There are 4 nested groupings, the coarsest first. Each group lies inside one group of the grouping before and may be the whole of it. The rows also spread widely along 14 directions, which tell nothing about the answers.
In the rows, zero is written as 128.
Some rows, each with its group in each grouping after it:
[144 123 150 177 121 110  67 123 122 109  96  77 122 122 115  95 133 211
 123  95 176 117 176 122 154 131 158 143 137 162  87] -> reni pim Q204 Q638
[107 136 120 144 164  97 103 147 141 132 122 165 127  88 135 140 151 116
 106 102  97 115 106  69 118 125 124  88 129 141 138] -> reni pim Q204 Q130
[115 139 171 161 132 161 169 162 138 100  62 159 160  90 119 151  88 136
 122  90 171 110 165 126 146 170 165  80 122 129  85] -> fomem Netot Q693 Q873
[129 126 151  98  99 127 188 111  99 117 120 120 171  88 150 191 154  87
 169 160 143 127  73 121 124 131  84 129 107  86 141] -> reni pim Q322 Q962
[ 85 134 133 160 114  87  88  82 135 111 147 129  99 118  47 122 197 119
 125 151 159 117 143 115 155  68 193 124 165 120 112] -> fomem Netot Q567 Q21
[123 134 143  90  85 109 144 124 114  77 119 153 178  79 105 121 164 137
 134 123 222 164 115 130  95 148 148 127 127 117  66] -> fomem noga Q592 Q752
[ 99 132 164  88 125 159 170 135 139 102  91 159 161  98 134 134  90 117
 143 131 218 154 104 140 116 199 117  72 130 171  87] -> fomem Kos Q966 Q868
[162 100 117  72 155 115 120 150 137 157 131 130 117 155 159 170 135  82
 136 139  77  84 108 127 123 100  35 120 127 138 106] -> reni rusi Q140 Q476
[ 85 132 180 133 113 132 169  96 123  93 120 112 135 145 139 121 125 114
 133 185 186 135  82 127 142 122 136 104 180 144 116] -> fomem noga Q929 Q930
[131 101 141 134 122 101  65 117 121 130 118 111 150  81 139 140 137 146
 141 102 174  72 163  65 115 125 153 119 111  86 128] -> fomem let Q811 Q979
[121  91 160 151 146 159 137  72 151 106 103  75 121 132 127 129 125 181
 114  88 136 134 108  91 165 124 143 156 213 163 106] -> fomem let Q811 Q363
[121 159  61 167 146 185 196 101 165 130 143 154 142 176 116 106 125 144
 115 155  74 168 149 190 115 131 126 124 138  86 123] -> fomem Netot Q225 Q353
[176  86 120  87 150 150 164  73 169 134 139  79 141 148 179 194 101 120
 162 131 112 107  99  99 155 107  82 154 180 111 155] -> fomem noga Q592 Q880
[101 152 143 129 145  94 133 155 112 106 109 162 148  94 139 124 134 127
 118 133 159 140  93  82 111 115 161  92 132 140 133] -> fomem noga Q929 Q150
[115 173 145 215 109 139 188 123 150  74 128 146 157 115 118 117 159 138
 106 125  96 134 136 130 150 123 155 118 154  66 112] -> reni Vos Q871 Q694
[104 120 157 207  97 128  54 159 156 117 169 152 113 148  97 116 131 134
  94 143 172  76 203 156 153 172 154  91 155 163  90] -> reni Vos Q871 Q935
[152 172  88 129 176 141 158 143 152 141 101 150 118 151 103 116 129 139
 133 120  78 156 149 181 142 116  84 115 102 141 107] -> fomem Netot Q567 Q763
[167 179 117 159 149 120 136 176 162 107 119 171 135 137 117 107 120 149
 112 106 112 138 178 168 138 133 108 106 112 130  87] -> fomem noga Q292 Q723
[151 151 122 119 163  91  77 153 151 158 166 142  88 138 109 162 157 101
 136 134  94 118 121 143 166 109  48 125 129 187 150] -> fomem let Q975 Q311
[137 114 153  84 109  68  89 146  79 102 101 106 139 105 120 129 170 141
 141 132 182 128 105 112 111  84 143 151 128 152  71] -> reni pim Q961 Q542
[ 93 139 154 142  84 106 113 111 145  88 180 144 164 102 162 129 133 117
 125 165 212 141  88 111 104 181 140  93 162 145 134] -> reni pim Q322 Q595
[134 157 126 112 135 158 196 135 128 106  96 129 166 120 151 160  69 143
 170 156 196 171 109 150 142 141 177 116 132 139 150] -> fomem Kos Q966 Q386
[ 99  90 110 102 152 163 104 124 116 204  93 144 118  87  97 194 133  95
 166 129 138  77 155 122 132 169  83  82  49 132 147] -> reni pim Q961 Q860
[189 123 117 109 110  59  51 145 134  87 175  90 155 164 195  87 114 175
 117 132 169 122 135 113  87  95 133 165 175 138  93] -> fomem Netot Q693 Q657
[161 144  49  83 167  85 111 130 180 130 158 173 121 123 105 166 139 108
 141 126 111 144 134 112 125  57 180 131 153 113 147] -> fomem Kos Q966 Q868
[105 107 113  96 115  78  82 140 125 103 162 168 150 126 133 107 162 107
  97 141 156 123 107 102  63 103 156 115 161 126  78] -> fomem Netot Q567 Q21
[128  76  95  93 167 159  96 124 177 172 141 144 100 173 123 166  82 108
 133 143 133  94 157 141 141 135 122 102 162 175 127] -> fomem Kos Q966 Q868
[103 110 158 141 143 158 166 114 106 114  56 104 119 118  90 114 161 158
 112 101 110 140 108 120 152 116 129 135 152 149  64] -> reni Vos Q871 Q935
[ 96 106  85 115 175 189 149 101 154 179 129 141 112 135 124 143 133 120
 123 127  78 144  98 131 125 173  67  99 130 165 146] -> reni Vos Q871 Q935
[ 97 105 133 120 166 151 183  66 155 120  71 132 145  80 121 131 151 118
 120  87  96 109 109  55 122 115 120  93 143  65  99] -> fomem noga Q592 Q880
[104  75  75 141 137 178 113 100 147 154 132 134 130 156 117 111 128 170
  95 119 112 140 146 146  97 160 144 133 158 146  96] -> reni pim Q322 Q595
[162 100 128 106 154 163 107 122 160 178 113 123 104 111  82 197 123 125
 166  94 129  98 171 153 187 168  41 122 102 168 131] -> fomem Kos Q966 Q868
[103 106 146 138 108 153 114 129 148 133 152 146 142 128 147 159 106 103
 132 155 178  98 135 143 125 199  99  85 132 156 126] -> reni pim Q204 Q130
[134 121 111 151 105 148 123 154 111 143 123 146 117 136  49 165 172 130
 137 141 124 116 184 193 159 115 145 150 107 121  95] -> reni Vos Q871 Q935
[135 137 164 135 167 141 149 170 124 142  80 125 127 112 158 189  80 125
 150 126 135 117 105 118 177 146 111  95 123 194 157] -> reni pim Q322 Q595
[109 104 152 130 129 149 123 162  66 176 110 118 134 150 149 156 121 106
 148 178 122  82 127 146 119 137  64 116  83 130 143] -> fomem let Q811 Q979
[ 93 100 170 126  96 123  70 181  60 149 134 141 167  89 147 135 128 142
 130 143 215 124 106 113  85 212  85 107  88 181 135] -> fomem Kos Q966 Q386
[166 124 106 161 156 169 172 107 141 127 103  82 139 182 153 111 106 188
 122 110  66 145 137 154 144 108 101 170 160 118 116] -> fomem Netot Q567 Q763
[154 119  79 124 167 164 159  85 146 153 111  83 134 164 178 123 105 162
 145 135  74 135 117 133 122 122  79 141 129 112 143] -> reni pim Q204 Q638
[118 149 102 155 149 150 166 123 185 139 133 198 120  92  61 206 142  88
 138 121 114 117 165 136 178 119 164  91 128  99 158] -> fomem noga Q929 Q930
[146  98 163  81 139  96 117 163 107 132 105 119 137 111 170 198 113  93
 149 141 146  87  87  90 136 105 107 117 137 158 130] -> reni pim Q322 Q595
[114  94 106 152 144 137  74 135 124 155  93 122 103 142  85 142 114 157
 128 129 156  89 195 136 149 104 211 122 130 152 107] -> reni pim Q204 Q130
[113 120 169 176 148 114 127 103 145 102 132 101 108 154 134 112 154 136
  93 123  81 109 101  90 157  83 116 136 211 137 108] -> fomem let Q811 Q979
[116  76 102 131 145 149  74 112 101 194 129  85  96 170 115 151 130 146
 146 165 120  95 145 143 141 113 112 146 120 167 148] -> reni pim Q961 Q542

New rows, each followed by its group in each grouping:
[100 131 161 129  91  79  93 159  96 103 140 162 135 141 106  95 168  92
 115 184 174  89 150 144  94 101 126  98 116 105  62] -> fomem noga Q292 Q723
[161 114 150 106 127  85  93 135  90 110 110  78 145 114 153 126 144 172
 134 106 151 133  99  87 123  96 112 170 148 152 110] -> fomem Netot Q693 Q657
[ 73 176  91 166 160 164 146 143 133 150 115 179 105 166  74  85 130 130
 111 173 121 163 157 200 123 145 136  74 104 163 108] -> fomem Netot Q225 Q353
[126 100 131 108 137 153 155 122 110 128 115  95 155 158 190 141  82 137
 139 157 143 125  91 114 111 126 124 134 161 138 137] -> fomem Netot Q693 Q657
[133 138 120 145 104  64 109 133  77  96 152 109 154 148 154  83 190 145
 108 160  98 133  97 107  79  45 133 179 148  67 106] -> fomem let Q975 Q311
[ 85 138 115 137 183 161 163 130 124 183 102 154 104 141 108 141 130  90
 137 162  66 119 111 135 142 127  63  78  99 134 158] -> fomem Kos Q966 Q868
[162 106 131 101 119 140 125 130 116 121  94  91 154 160 159 111  90 156
 146 136 168 103 169 159 108 132 109 136 115 115  68] -> fomem Netot Q693 Q873
[156  63 131 106 119 120  84 133  93 149 144  86 154 132 181 173 122 146
 139 125 135  90 108  87 110 112 107 179 147 123 150] -> fomem let Q975 Q311
[128 105 118 142  80 118  65 134 100 119 153 107 142 153 111 104 146 179
 126 157 202 134 164 172 104 140 160 159 132 155  84] -> reni pim Q961 Q542
[117  98 174 155 132 154 139 137 142 124 123 139 118 154 108 136 150 119
  88 109  86 107 122 146 150 150  49 124 174 169  68] -> fomem Netot Q567 Q763
[151 126 137 128 131 170 187 168 140 124  87 160 122 141  79 213 114 105
 146 130 124 120 160 200 189 122 138 131 134 156  91] -> reni pim Q204 Q130
[113 125 142 170 106 148 169 120 115 104 133 117 167 156 163 105 118 144
 119 163 124 128 119 134 109 130 122 132 154  83 119] -> fomem Kos Q966 Q868
[119  91 117 117 135 116  91 142 120 131  89 144 130 102  95 146 138 143
 120 106 158 104 160 111 118 109 195 120 128 135  82] -> reni pim Q322 Q595
[119 116 111  86 154 118 134 166  92 158 127 155 136 145 148 128 156  97
 110 144  68 135  74 126  75 119  33 123 113 147 107] -> fomem Netot Q693 Q873
[138 145  82 150 145 131 110  88 137 151 164  85 127 146 146 137 113 166
 158 159 139 150 124 124 144 114 146 148 142 133 204] -> fomem Netot Q693 Q657
[125 154 136 134 112 140 193 118  84 115  73 106 166 107 124 156 119 127
 180 164 167 122 141 141 136  97 167 126  83  57 136] -> fomem Netot Q693 Q873
[155 121 139  61 173 143 157 136 189 129 115 156 130 129 167 169  77  81
 144 120 137 110 109 123 141 158  53  73 144 170 108] -> fomem noga Q292 Q723
[ 95 130 154 194  86 124 113 148  35 122 112  98 132 147  79 100 162 187
 129 180 185 148 143 162 138  97 194 172 122 140 123] -> fomem noga Q292 Q723
[144 129 103 124 159  92  75 121 136 141 144  79  99 191 164 122  94 146
 149 186 144 110 132 127 143  64 168 132 161 169 151] -> reni pim Q961 Q542
[103 155  82 191 139 153 141 135 166 139 181 182 140 156 131 118 123 131
  99 160  98 143 144 152 113 149 137  99 143 112 164] -> fomem noga Q929 Q930
[162 140 153  87 142 127 167 147 135 112 113 112 139 152 167 179  81 105
 169 159 161 128  98 152 160 111 107 123 150 168 131] -> fomem Netot Q567 Q21
[164 171 120 134 138 125 159 177 135  99  89 153 176 108 158 155  69 145
 154 120 176 130 162 140 131 126 192 104 102 109 132] -> fomem Netot Q567 Q763
[108 126 165 140  72 120 168 154  65  85 106 141 193  91 134 147 150 125
 130 144 180 126 111 117  93 124 166 138 119  73  98] -> fomem Netot Q693 Q873
[ 98  99 111 106 180 187 191  92 164 145 101 148 136 114 139 153 119 114
 110  93  74 142  78  91 120 157  85 100 166 139 125] -> fomem Netot Q693 Q657
[143 106 157 152 157 161 144 162 159 120  75 141 116 128 105 169 107 133
 109  78 101  88 166 126 183 129 143 111 161 158  77] -> reni Vos Q871 Q694
[132 163  79 123 142  72  88 141  96 138 168 110 143 156 182 101 123 143
 144 191 140 149  98 111  83  79 148 134 120 124 183] -> fomem Netot Q693 Q873
[ 64 153 116 216 124 140 119 167 103 128 144 188 138 134  94  82 151 157
  77 150 128 156 143 144 100 153 174 102 127 139 127] -> fomem noga Q292 Q723
[110 130 124 143 144  95  77  87 199 121 179 147  89 125  88 122 180 108
 100 121 112 123 123 114 151 128  98  96 183 172 103] -> reni pim Q322 Q962
[150 125  57 147 156 145  83 108 143 181 160  93 120 168 159 127 105 172
 148 153 111 128 156 146 123 134 111 141 109 137 181] -> reni pim Q961 Q860
[109 149 132 130 111 132 134 117 124 120 132 134 114 172  83 105 149 111
 137 191 165 131 152 203 135 120 109 110 125 142  76] -> fomem Netot Q225 Q353
[120  92 196 149  86 142 155 134  42 118  95  70 163 161 167 105 143 157
 124 168 136 109  96 138 109 126  56 166 132 111  89] -> fomem noga Q929 Q930
[152 112 128  98 108  89  69 129 109 136 118  98 132 121 131 163 121 121
 182 166 207  73 173 132 134 103 153 124  89 115 125] -> reni pim Q204 Q130
[145  93 188  96 110 142 143 180  86 119  89 122 170 148 187 134  91 123
 129 147 168  91 120 147 100 164  51 115 112 146  70] -> fomem noga Q929 Q930
[108 108  92 137 171 173 129 159 137 156  95 148 135 175 167  99  71 150
 102 138 106 117 151 149  88 157 131  86 120 157  98] -> reni pim Q961 Q542
[161 164  60 116 134  95  92 159 158 133 205 182 143 148 135 121 152 122
 116 141 105 161 129 168  87 137  79 130 120 138 134] -> fomem Netot Q567 Q763
[104 152 137 155 148 166 205 171 145 114  91 187 103 180  69 151 132  86
 105 162  78 133 145 215 167  98 136  98 155 158  57] -> reni pim Q961 Q542
[114  95 156  78 115  95  60 161 127 143 154 160 115 143 126 157 132  60
 133 171 178  63 140 139 113 129  88  91 128 161  87] -> fomem let Q975 Q311
[157 142  90 136 110  68  87 140 108 100 150 119 145 132 125  90 190 160
 116 134 111 135 138 121  94  63 153 168 131  83  94] -> reni Vos Q871 Q935
[100 176 133 149 134  85 143 162  83  97 106 151 149 119 125  93 158 135
 116 152 132 157  96 117 102  79 171 117 124 119 112] -> fomem Netot Q567 Q21
[ 95 121 127 169 144 148 111  71 166 124 130  99 129 139 159  73 117 166
 109 125 135 126 127 104 118 174 106  93 157 143 115] -> reni pim Q204 Q130
[119 171 131 181 155 121 136 133 203  91 136 175 136 117 133 118  96 133
 102 115 148 124 158 110 149 139 181  67 168 130 126] -> fomem noga Q929 Q930
[139  65  69 132 170 124  36  88 168 166 154  94  95 151 127 113 145 172
 101  93  86  93 155  79 124 103 141 148 176 147 124] -> reni Vos Q871 Q935
[148 154 137 142 123  56  67 171 131 101 194 124 135 150 192 112 136 123
 114 167 135 118  93 101 114 105 111 122 165 160 146] -> reni Vos Q871 Q935
[110 137 124 127 162 111  77  85 172 129 126 117 123  93 137  89 124 154
 123  93 165 129 128  74 117 164 110  78 135 160 123] -> fomem Netot Q693 Q873
[ 94  95 163 168 142 111  97 103 100 125 114  80 129 124 161 114 138 158
 109 124 122  99  91  47 129  92 152 142 177 128 143] -> fomem let Q975 Q311
[113 147 111 147  97 119 159  88 129  80 168 122 161 144 140  98 144 154
 126 174 175 179  95 130 104 105 186 151 181 100 133] -> fomem noga Q292 Q723
[101 134  96 111 129 154 193 103 126 128 126 148 119 163  92 134 174  98
 128 177  88 163  92 185 122 102  96 132 142 125  94] -> reni pim Q204 Q638
[176 152 142 158 124 145 191 143 126  95 100  87 140 179 149 162  89 156
 155 161 125 134 140 182 183  79 161 166 161 128 118] -> reni pim Q961 Q542
[155 116 142 147 120  93 129 126 112 104 153  98 152 135 165 157 150 135
 124 131  98 115  89  87 133  71 125 174 178 101 146] -> fomem Netot Q567 Q21
[103 161 130 121 115 145 198 107 130 101 123 129 145 147 131 161  93  95
 170 209 196 143 112 162 145 105 191 103 150 116 146] -> fomem Netot Q693 Q873
[175 146 120 135 106 106 145 164 139  58 137 153 203 111 186  97 114 179
 100  90 156 161 127 112  74 141 155 145 152  90  83] -> fomem noga Q292 Q723
[134  95 104 111 176 142 101 120 174 155 109 136 122 125 143 163  76 132
 134 111 150  86 161  90 139 126 166  90 146 142 144] -> fomem noga Q929 Q930
[136 110  61  78 123 122  69 171  62 189 108 139 144 121 100 153 122 141
 172 162 192 114 185 164  80 119 167 135  33 120 136] -> fomem Netot Q693 Q873
[115 124 129 116 184 121  81 138 121 183 106 109 104 145 156 116  95 126
 150 153 125  92 130 107 130 135  64  78  94 169 158] -> fomem Kos Q966 Q868
[122  80 191 159 111  84  33 138 103 131 131  86 113 122 134 137 144 143
 116 129 166  58 143  86 147 124 120 126 151 168 105] -> reni pim Q322 Q962
[151  70  81  45 125 129 133 144 112 135 115 142 148 141 130 189 122 117
 141 144 150 131 112 139  94  86 181 161 151 135  94] -> reni pim Q322 Q595
[117  99 111 124 157 191 148  82 193 171 137 148 103 126  84 196 121 102
 145 122 123 108 151 145 179 168  87  97 145 150 149] -> fomem noga Q929 Q930
[186 160  60  72 156 132 174 113 161 111 101 126 157 144 152 130  93 147
 167 130 135 160 147 163 112  83 158 145 116  81 110] -> fomem let Q975 Q311
[ 87  88 145 183 118 157  82  93 129 159 142 109 132  87 117 152 148 156
 124 106 148 100 136  88 141 194 106 113 126 146 158] -> reni pim Q961 Q542
[118  88  86 144 164 148 108  70 171 126 121  94 114 154 133 100 114 194
  98 104 122 150 123  97 127 113 198 143 212 163 111] -> reni pim Q322 Q595
[146 102  91  98 154 120  96  71 156 151 155 102  96 110  81 173 163 156
 149 107 144 161 102  99 170  99 139 170 175 179 168] -> fomem noga Q292 Q723
